The rows are grouped in 4 ways, from coarse to fine. Each group lies inside one group of the grouping before and may be the whole of it. The rows also spread widely along 18 directions, which tell nothing about the answers.
In the rows, 128 means zero.
Some rows, each with its group in each grouping after it:
[ 94 188 136 127 116 101 140 143 145 115 146 124  94 108 137 135  79 123
 106 116 116 114  91 158 157 145 120 130] => z25 zitim z86 muvu
[ 67 117  89 132 127 142 154 156 143 115 150 112 124 141  73  77 146 146
  79 102 148 119 131 125 106 127  81 132] => z25 Tilif z46 zok
[151  84 158 135  87 128  95 110  89  78 141 104  96  95 100 104 138 121
 171 125  67 123 143 118  74 146 161 112] => z874 Doz z468 zusu
[104 124 116 148 149 126 124 122 144 152 132 111 136  99 145 105 141 149
  85 148 165 125 118 100 128  65 114 153] => z874 Nase z398 roput
[126  84 136 151 148 131 115 152 125 146 144 136 107 143 149 126 126 164
 107 153 139 103 166 102 110  93 130 102] => z25 Tilif z984 Rili
[185 128 117 174 101 104  82 196 113 107 129 198  91  96 125 143 161 129
 143 168 109 131 146 132 143 127 121 127] => z330 Tota z955 nom
[122 117  96 165 126 139 144  96 146  56 130  74 124  92 108 121 141 112
 121 112 105 120 120 123 156 110 135 123] => z511 Pas z19 kodo
[140  96  94 142 117 166 154  69 154  76 168  50 140 163 118  97 133 132
 137 104  94  95 112 143 126 121 156 111] => z874 rog z696 bulu
[143  71 122 131 117 125 104 143  78 145 141 138 112 192 172 116 128 169
 120 187 179  94 154 102  87  93 158 132] => z874 Nase z440 sazam
[144 106 141 154 101 157 174 114 145 123 114 122  93 155 127 136  89  89
 106 151 118 144 165 131 131 114  96 116] => z25 Tilif z3 semed
[118 139 137 141 123 152 113 165  94 113 140 148 114 115 103 106 108  97
  84 118  93 117 137 113 129 178 137 120] => z25 zitim z787 disir
[151 105 128 113 127 107 134 151  99 110 138 152 126 153 136 165 138 148
 158 139 106 128 160 138 138 134 124 118] => z874 Nase z440 kenop
[126 195 174  96 143 100 141 120 147 183 120 134 115  96 132 148 119  97
 128 135 107 143 107 115 129 172 132  80] => z330 Tota z362 buse
[149 141 161 104 143 136  69 116 146 101 112 133 155 116 166 139 110 154
 165 105 147  90 100 158 113 173 152 122] => z330 velu z697 zota
[ 91  97 127 115 152 148 108 137 145 126 122  90 144 111 113 111 138 132
  95 110 141 123 146  93 108 116 134 129] => z874 Doz z624 pize
[157 136 129 112 112 118 100 124 121 157 136 105 140 138 141 108 159 132
 122 156 133 135 127 121  85 144 141 138] => z874 Doz z468 nid
[135 157 160 143 154 138  99 154 112 128 103 168 148  67 161 147 106 130
  84 112 142 103 125 121 129 170 101 114] => z874 Nase z987 Dusot
[ 74 149 116  80 163  91 128 123 118 135 104 125 176 112 129 175 121 129
 110  72 111 127  73 116 153  92 143 148] => z874 Nase z987 guvev
[138 174 139 146 148 156 149 139  99 162  95 189 136 107 114 123 132  71
 130 165 137 148 128  60 202 148 134 118] => z511 Bogan z664 pag
[138 117 161  99 119  84 127 157 134 173  83 180 131 109 119 175 133 108
 108 147 130 141 124 110 103 128  88 101] => z874 rog z696 Tas
[114 111 149 121 132  74  75 169 125 136 121 122  62  94 131 112 156 140
 113 177 180 117 149  78  92 136 161  99] => z25 zitim z545 vif
[119 115 173 126 138 158  82 143 137 109 135 156 135  84 138 106 105 180
 163 102 139 109 147 159 104 146  91 155] => z874 rog z808 nufo
[113  71 132  80 108 145  98 124  96  55  84  91 155 145 177 170  99 140
 174 128 147 105 143 122 133 109 161 155] => z874 rog z418 nuf
[166 141 131 160 148 136  88 146 106 141 126 143 149  81 170 121 166 144
 123 177 134 120 134  92 138 117 141 121] => z330 Tota z362 kas
[193 107 105 161 165 123 158 125 196 173 146 156 128 192 130 149 154 130
  89 157 141  98 131 120 152 115 125  63] => z874 rog z808 kuduf
[115 156 150 110 119  96 127 109  30  61 104 158 163  67 136 165 118 150
 176  77  82 139 100 170 115 159 101 166] => z511 Pas z19 Votam
[132 145 116 128 109  95 102 137  93  97 148 108 119 140 199 155 102 174
 140 138 134  99 116 164 129 110 152 158] => z874 Doz z624 zonu
[ 85 178 119 144 146 113 128 106 110 161 142 103 115  75 132 111 121 122
 114 112  99 122  82  88 150  84 172 147] => z874 rog z418 vodak
[134 105 143 114 171 102  87 160 126 139 145 119 140 105 157 145 150 146
  81 162 116 122 152 107 108 129 147 100] => z330 Tota z362 kas
[132 110 115 146 135 159 149  91 134  78  80 106 166 102 126 127 148 125
 129 106 166 110 114 105 134 122 106 115] => z874 Doz z624 zonu
[144 141 129 124 118 149  93 153 127 130 142 146 131 139 141 113 124 140
 150 134 134 103 125 127 138 146 145 134] => z874 Nase z987 Dusot
[147 165  96 176 135 158 138  70 149 179 112 118 146 121  88  88 177 126
 131  70 133 131 102 114  88 129 115 129] => z511 Pas z19 kodo
[104 188 101 127 180 142 149  99 119 162 157 133 131 162 102 104 126 127
 122  55 123 117 101 129 147 174 167 129] => z874 Nase z987 Dusot
[ 87 119 148 131 142 113  86 150 138 174 141 120  87  89 108 101 138 142
 127 129 114 143 146  85 103  83 149 139] => z25 Tilif z46 zok
[136 120 120 148 136 133 116 155 128 151 127 148  97 174 142 168  95 126
 127 104 111  83 143 105 142 118 175  83] => z874 Doz z468 nid
[ 84 109 132  92 207 124 138 150 182 137 162 109 110 161 137 130 123 175
 127 126 185 117 184 135 153 153 127 106] => z874 rog z696 Tas
[155 169 117 150 106 103 148 149 100 133 168 163 113 128 130 130 139 155
 162 143  90 135 126 160 149 126 102 144] => z874 Doz z468 zusu
[ 99 147 100 142 126 129 136 136  72 135 118 101  92 136 151 152 111 125
 124  97 118 131 171 111 124 134 155 149] => z874 rog z418 vodak
[145 182 168  90  79 111 119 133  81 156  88 119 156 112 197 182  99 126
 124 126 104 143 132 157  75 175  83 137] => z25 Tilif z46 zok
[149  92 156 136 129 133 125 125  99 147 110 170 152 100 125 136 153 158
 157 128 116 137 147 111  93  93  83 128] => z874 Nase z398 roput
[123 105 136 188 148 150  63 129 145 123 159 130 111  67  89 114 104 123
  91  46  31 105 116 123 105  85 166 135] => z874 Doz z468 nid
[ 97 121 141  80 112 140 121 126 119  96  99  70 127 108 143 137 117 104
 151 138 137 162 165 111 139 137 138 163] => z874 Nase z987 guvev
[ 89 156 113 139 126 126 133 149 126  83 131 106  97  90 134 116 127 145
 136 121 162 108 139 122 156 149 119 127] => z874 Nase z440 kenop
[ 88 158 100 143  80 100 140 135  48 137 101 181 105 157 130 138  90 125
 133 118 144 109  74 117 130  88 137 166] => z511 Bogan z664 pag
[151 126 123 132 101 132 111 105  97 126  80 116 120 140 134 127 143  95
 130 130 144 128 124  97  93 146 158 123] => z25 Tilif z3 semed
[147 134 139 136  99 107 132 118  70 148 119 175  79 143  86 128 129 107
 147  90  98 154 146 141  68 169 124 138] => z874 Nase z398 roput
[106 101 142 109  95 132 135 170 136 175  90 132 157 129 155 161 105 133
  69 149 147 107 132 106  84  93  63 109] => z874 rog z696 bulu
[146 111 119 132 119  94 146 149 112 133 128 162 127 147 128 144 153 154
 115 148 146  91 114 115 108 126 105  79] => z874 Nase z440 sazam
[146 118 171 127 151 124  85  88  83 115 105 149 142  96 160 128 117 143
 143 115 144  86  92 111  97 151 170 112] => z874 rog z808 kuduf

New rows, each followed by its group in each grouping:
[ 99 124 122 137 121 114 141 143 126 117 130 124  93 120 119 151 114 118
 158 137  95 137 144 100 179  78 145 126] => z511 Bogan z664 pag
[ 99 133  97 102  96 135 172 135 104 119 130  89 146 173 134 151 111 104
 121 142  93 139 134 116 162 108 127 139] => z511 Bogan z664 pag
[109 123  92 104 136 110  96 157 143  94 128 122 157 142 137 157 131 137
 134 125 121 135 120 141 181  89 143 179] => z511 Bogan z664 pag
[170 135 136 104 121 154 131 140 169 145 145 102 179 162 185 128 139 165
 132 181 160 101 141 145 127 150  91 105] => z874 Doz z468 zusu
[110 144 149 105 129  86 100 148 139 192 133 163  90 146 101 121 116 109
 103 134 130 125 107 107  99 140 154 110] => z511 Bogan z664 pag
[144 152 105 142 107 131 127 153 160 118 137 128 105 142 129 111 134 110
 120 173 150 147 134 137 172 126 122 162] => z25 zitim z86 muvu
[119 148 110 133 127 141 159  99 199 179 145  65 104 189 158 124 109 143
 124 131 155 104 127 132 119 101 140 101] => z330 velu z697 zota
[124 180 155 115 153 101 110 140 101 175 176 118  71 125 136 133 116 120
 156 127  62 151 157 113 148 156 199 122] => z25 zitim z545 vif
[161  90 149 161 145 154 155  98  99 104 133 137 124 120 129 144 115 125
 123 111  82 150 183 148 116 138 100 133] => z874 rog z808 kuduf
[ 96  99  85 148 150 167  99 197 149 119 104 165 142 158 109 145 121 147
 107  80 152  77 140 104 146 108 129 117] => z330 velu z697 zota
[138  90 111 153 144 109 108 125  99  64 134 154  85 108 101  83 179 149
 173 165 183 147 154 120 147 126 147 173] => z874 rog z808 kuduf
[145 153 119 173 104 173 116 133 129 101 130 175 132 121 117  96  96 111
 119 119 118 116  95 154 159 120 110 172] => z25 Tilif z3 semed
[160 125 110 120 150  98 122  92 128  70 184 129 140 153 113  78 150 133
 106 163 136 138  77 177 149 140 154 176] => z25 zitim z545 vif
[102  86 138  88  95  65 109 196  91  80 139 135 119 107 140 157 139 156
 131 188 103 119 133 119 127  94 117 120] => z25 Tilif z984 Rili
[150 157 127 137 131 149 129 100 159 182  93  98 155 124 147 141 162 137
 148  94 129 111 123  94 101 133 120  79] => z25 Tilif z46 zok
[124 139 114 163 109 139 117 148 136 150 126 141 125 113 120 116 133 134
 108 123 124 114 125 112 118 106 101 128] => z511 Bogan z664 pag
[136  82 154  93 136 102 157 122 117  98 139 128 106 173 123 153 108 118
 121 153 115 164 171 158 120 146 117 132] => z25 zitim z86 muvu
[ 98  99  83 134 104 123 121 164 105 103 140 122 124 167 145 127 127 175
 122 139 158 143 173 159 118  82  88 204] => z511 Bogan z664 pag
[150 199 146 142 125  93  82  99 162 172 122 112 145  49 177 121 145 143
 116 143 134 125  53 136 108 100 130 141] => z330 Tota z955 nom
[102 136 172  98 187  82 117  99 179 105 151 113  75 121 150 136  90 162
 155 116 161 146 147 184 143 140 140 144] => z25 Tilif z3 semed
[165 159  96 167 104 129  56 145 137 126  69 111 154  68 165 153 189 155
 163  94 141 124 127 110 113 109 124 156] => z25 zitim z86 muvu
[189 163 168 118 103 160 155 127 103 158 130 112 121 149 146 129 133  95
 124 151  98 146 191 130  83 252 101  73] => z25 zitim z86 muvu
[147 137 117 100 141 132 147  77 144  99 101  72 153 151 140 118 153 102
 108 143 179 135 118 131 111 190 140 116] => z330 velu z697 zota
[132 124 167 139 153 169 101 110 148 127 134  94 154  90 173 144  99 158
 150  95  87  90 133 115 135 106 142  98] => z25 zitim z545 vif
[152 135 121 138 145 143 138 125 140 215 110 159 118 194 114 171  99  78
  75  76  92 142 151 121 109 134 142 117] => z874 Nase z398 roput
[138 162 159 109 168 132 100  70 177 180 161 105 128 134 134  71 115 112
  94 137 153  97  65 119 109 170 189 104] => z874 rog z696 Tas
[135 145 143 127 122 118 113 169  87 147 115 153 171  25 110 118 190 113
 107 167  86 180 136  80 133 115  78 157] => z874 Nase z987 Dusot
[165  98 118 162 123 225 143  87 120  99 155 145 110 210  74  74 103 116
 164  52 109 104 165 160  98 203 141 119] => z874 Nase z987 Dusot
[148 136  71 151 144 160 144 132 160 140 122 139 196 159 122 114 158 129
  57 127 156 142 113 153 135 109  73 179] => z330 velu z697 zota
[104 142 121  87 113 143 138 142 117  85 140 102 159 144 147 105 120 138
 128 167 156 118 114 143 142 157 116 150] => z330 velu z697 zota
[166 179 129 154  66 128 149 107 105 156 117 156  94 107  89  74 156  78
 137 164 131 131  86 101 103 171 121 115] => z874 rog z418 vodak
[ 92  72 127  74 191 143 120  90 170  88  91  70 169 134 104 146 147 124
 141  78 144 160 157 121 127 124 147 145] => z330 velu z697 zota
[132 114 126 132 145 166 104 129  84 139 125 138 148 139 124 128 123 116
 117  91  95 131 153 108 115 137 154 149] => z874 Nase z398 roput
[152 159 147 118 105 117 141 100 115 136  76 132 141 119 162 167 111  87
 124 149 133 125  88 115 129 133 134 104] => z330 Tota z362 buse
[135 106 121 111 147 162 131 117 146  95 110 121 162 144  92 123 157 127
 155  84 127 134 145 128 128 164 117 122] => z25 zitim z86 muvu
[184 126 138 160 146 148 154  82 144 115 149 107 135 126 144 126 147 146
 149 133 110 144 169 162 121 149  95 118] => z511 Pas z19 Votam
[140 141 130 120 135 114 127 124 127 160 129 169 149 110  95 105 169 136
 146 133 127 123  86 107 122 123 119 122] => z874 rog z418 vodak
[163 173 152 156 150 168 120  86 151 154 145 154 143 113 118  59 129 130
 112 120 154 142 108 162 111 174  96 164] => z25 zitim z787 disir
[164 102 133 113 144 129  71 107 132 108 112 107 139 154 146 143 121 105
 102 114 122 151 144 150 103 152 174 170] => z25 zitim z86 muvu
[115 143 126 111  96 115 124 118 100 138  72 114 127 137 154 167 116 108
 154 124 140 120 115  92 126 117 151 121] => z511 Bogan z664 pag
[ 97 109 163 125 156 134 101 157  69 109 123 172 107 118 140 126  97 157
 134 115 149 105 157 114 114 155 135 122] => z25 Tilif z46 zok
[125  64 144 108 172 112  90 150 117 127 124 160 158 134 134 155 148 186
 129 107 132 100 141 123  81 109 124  96] => z330 Tota z955 nom
[116 135 134 140  97 151 138 123 135 130 127 154 128 166 147 128  63 138
 125 120 141  84  95 150 130 106 106 130] => z511 Bogan z664 pag
[114 140 167 135 173 116 137  89 126 143 142 123 122  76 112 102 129 130
 113 116 118 122 106 103 115 139 138  96] => z874 Doz z468 zusu
[158 153 114 114 112 127 117 141  98 135 105 143 127 166 184 117 163 165
 175 191 232 131 151 133 117 165 117 148] => z330 Tota z955 nom
[139 100 139 165 141 162 112 103 166 149 155 127 126 131 113  90 111 142
  81  97 116  88 115 137  79 121 121 111] => z874 rog z808 kuduf
[109 131 138 120 139 129 153 134 134 124 172 151 122 123  88 105 115 134
 129 117  87 113 109 139 140 135 115 114] => z874 rog z418 vodak
[ 99 144 143  95 142 160 145 141 108 192 113  88 177 100 147 128 164 137
 128 143 116 146 159  64 106 126 104  98] => z330 Tota z955 nom
[ 54 177 138  84  79  97 176 141 124 156 120  88 111 108 140 135  93 114
  95 156 132 157 110 136 108 107  74 148] => z330 Tota z362 buse
[133 142 148 137 162 123 123 121 157 141 146 137 138  90 149 132 124 148
 130 142 115 146 122 144 154  89 112 145] => z330 Tota z955 nom
[150  97 120 129 122 147 112 138 120  93 146 108 136 129 107 112 158 119
 129 135  82 136 157 121 121 146 139 125] => z25 Tilif z984 Rili
[ 86 144 116 127 157 111 132 132 146 134 119 152  89 148 104 144 111 138
 172  80 140 133 122 124 173  99 158 145] => z25 zitim z86 muvu
[147 145 106 166 136 135 107 123 203 128 121 132 141 116 124 139 136 151
 130  71 120 117 106 166 141  93  99 145] => z25 zitim z787 disir
[ 96 134  83 141 124 152 141 123 148  97  64  98 130 123  92 133 149  94
 120  71 162 123 123  88 143 137 130 120] => z25 zitim z86 muvu
[130 117 121 160 130 138 129  80 122 106 134 102  99 130 149 123 120 150
 180 120 125 124 131 131 133  76 162 141] => z330 Tota z362 buse
[145 158 137 128 118 119 100 130 148 154 170  90 111 125 165  94 127 137
  82 170 137 121 122 149  84 157 135 125] => z330 Tota z955 nom
[138 120  88 177 107 207 136  98 187 124  92  78 123 167 127 124 114  97
 137  90 145 100 149  99 147 111 141 109] => z511 Bogan z664 pag
[178 157 105 147 103 118 123 141 154 134 121 158 163 112 125 134 156 122
  96 131 121 129  93 162 124 141  75 143] => z874 rog z696 bulu
[ 75 134 131  87 125 122 157 169 121 149 161 105 133 156 149 148  81 136
  78 140 102  90 124 120 131 128 122  96] => z874 rog z418 vodak
[164 133 144 138  96 141 136 118 138 115 123 162 154 109 121 115 128 115
 129 157 114 116  77 140 126 121  93 114] => z330 Tota z955 nom
[ 92 174 115 103 107 149 132 154 189 154 106 109 149  99 103 110 140 108
 124 121 146 110  89  94 153 132 107 114] => z874 rog z418 nuf
[127  91 144 128 170 163 104 164 197 146 120 124 153 157 184 170  81 152
  83 135 155  77 149 115 159  84 124  94] => z25 zitim z545 vif
[159 156 151 124 145 114 137 149 149 111 191 144 140  96 147 129 121 144
 116 166  82 139 133 182 169 159  87 135] => z874 rog z696 Tas
[112  99  93 121 148 110 138 148 103  68  88 139 182 109 121 182 171 164
 142  75 117 135 141 134 142 103  80 140] => z25 Tilif z46 zok
[ 90  89 111  96 189 127 125 134 134  88 119 111 156 156 129 174 113 131
 113  86 111 137 151 129 172  99 155 147] => z25 Tilif z3 semed
[ 83 171 114 112 130 129 168 163 113 158 143 102 116 164 163 168  93 145
 123 112 106 103 148 122 145 141 129  93] => z330 velu z697 zota
[115 145 123 105 165  90  84 111 134  97 126 136 110 132 155 136 117 155
 164 119 178 150 112 176 153 117 169 201] => z330 Tota z955 nom
[122 134 156 115 146 142 130 131 176 159 167 167 128 147 100  74 114 137
 113 156 151  95  85 132 123 141 119  92] => z330 Tota z362 kas
[150 165 116 154 126 151 155  96 183 126 135 107 118 132 141 114 124 119
 138 131 150 113 112 137 167 131 120 117] => z874 Nase z398 roput
[157 117 146 142  96 154 151 102 163  71 159 101 101 151 141  79  99 124
 118 184 158 106 123 165 132 158 107 117] => z25 zitim z787 disir
[163 113 175 133 142 111 103  95 147  91 143 184  98  82  73 102 133 125
 193 110 100 153 114 168 130 152 129 145] => z874 rog z696 bulu
[ 44 117 120  91 133 114 142 184 122 140 177 106 104 159 133 109  86 137
  63 176 135 112 130 112 139  93 139 131] => z330 Tota z362 kas
[124 135 148 128 100 145 130  98 167 101 127  87 108 114 132  80 116 127
 128 150 171 130 122 149 108 145 101 144] => z25 zitim z787 disir
[105  68 128 129 117 143 127 143 113  68 150 128 113 134 103  95 139 191
 155 106 148 110 168 164  65 143  77 123] => z330 Tota z955 nom
[191 122 110 188 103 126 121  94 132 148 160 134 107 131  82  81 170 113
 100 130  86 132 115 138  67 135 125 120] => z511 Pas z19 kodo
[131 137 103 147 175 142 145 113 101 187 179 119 133 181 156 116 124 149
  89 130 117 129 148 116 135  99 159 148] => z874 Nase z987 guvev
[100 170 136 112 130  86  91 158 117 130 153 183 116 126 133 120  88 161
 117 109 147 119  83 187 125 132 119 190] => z874 Doz z468 nid
[120 143 117 120 129 131 137 164 114 135 120 143 194  86 148 149 155 150
 130 150 111 115 103  99 171  89  90 127] => z874 rog z696 bulu
[ 98 168 133 107 107  60 173  98  89 100 144 104  94  85 130 129 144 151
 191 140 115 139  94 136 141 126 127 124] => z874 rog z696 bulu
[144 120 136 128 106 131 153  75 102 122  85  84 145  81 131 141 164 117
 164 120 104 166 148 108  94 115 101 139] => z874 rog z418 vodak
[130  95 131 132  65 126 132 152  55  79 139 146 124 122 128 139 101 125
 134 145  66 118 126 141 113 112 113 146] => z874 rog z696 bulu
[123  81 130 108 118 118 112 147 102  75 126 120 131 138 159 139 119 148
 126 170 157 108 140 124 133 110 136 139] => z874 Nase z440 sazam
[159 136 112 114 149 110 127 169 158 183 143 174 139 176 110 132 171 139
 108 151 141 125 134 128 117 152 112  90] => z330 Tota z362 kas
[132 134  96  90 135 149 152 149 189 126 162  72 179 166 140 142 161 163
 152 134 103 157 171 171 153 124  82 151] => z330 velu z697 zota
[127 112 123 148 145 113 126 140  93 111  95 131 134 106 164 167 133 150
 109 127 154 118 155 111 122 114 112 124] => z874 Doz z468 zusu
[140 139 143 129 141 120  93 144 161 163 146 160 107 142 118 135 104 129
 111  95 107 104 117 149 111 152 145 116] => z874 rog z808 kuduf
[133 177  87 164 114 138 145 141 121 126 154  92 133 101 150  89 173 169
 101 133 159 109 141 141 102 177  73 126] => z874 rog z696 Tas
[141 105 133 171 139 139 161 133  79 104 141 147 142 128 206 140 103 179
 101 192 153 116 158 140 151  74  76 148] => z25 Tilif z984 Rili
[114 143 107 123 189  95  91 167 172 137 153 111  96 155 157 167 124 153
 119 110 133 117 156 131 178 124 187 124] => z25 zitim z86 muvu
[110 119 194  93 139  66  87  84 146 113 103 149 110  61 101 128 100  99
 122 124 122 167  81 146 103 116 134 164] => z511 Bogan z664 pag
[ 91 115 106 141 160 138  69 163 236  99 166 118  98 108 106  90 133 169
 163 123 155  99 117 132 187  65 161 145] => z330 Tota z362 kas
[142 138 116 111 106 112 138 154 100 129 130 135 135 157 149 143 137 126
 122 177 135 161 161 142 137 141  99 162] => z511 Bogan z664 pag
[112 164 132 129 121 129 127 134 137 150 140 114 166  94 173 110 116 145
  76 168 151  86  67 108 140  95 111 124] => z874 Nase z440 sazam
[106 132  87 109 100 142 109 201  84  99  81 107 147 139 144 173 146 123
 120 106 130 131 180 104 130 161 118 142] => z25 zitim z86 muvu
[ 99 133  81 122 100 114  96 161 102  94  47 107 162  87 141 188 157 119
 126  83 132 126 113  99 125  97 126 146] => z330 Tota z955 nom
[130 124  99 150 107 151 156 123 123  93  76  92 162 135 182 171 130 146
 120 115 158  72 123 107 132 116 100  79] => z25 Tilif z984 Rili
[ 66 132 161  74 129  70  95 170  50 139 135 101 130  58 178 140 139 169
 133 179 125 132 134  74 112  95 145 143] => z874 Nase z987 guvev
[131 144 135 103 150 134 114 122 129 154 150 135 123 186 136 137  90 120
 131 107 113 120 125 143 139 150 179 136] => z874 Doz z468 nid
[112 120  91 158 157 151 150 150 156 164 105  96 144 132 152 154 154 134
  81 136 150  98 151  61 144  81 124  69] => z330 Tota z362 buse
[146 149 107 108 126 113  87 144 146 129 126 110 172 112 142 122 192 169
 157 140 152 109 111 125 115 144 122 124] => z511 Pas z19 kodo
[120 123 136 111 119 106 118 145 142 112 109 128 151 107 159 159 121 144
 110 148 140 118 109 142 122 100  96 127] => z330 Tota z362 buse
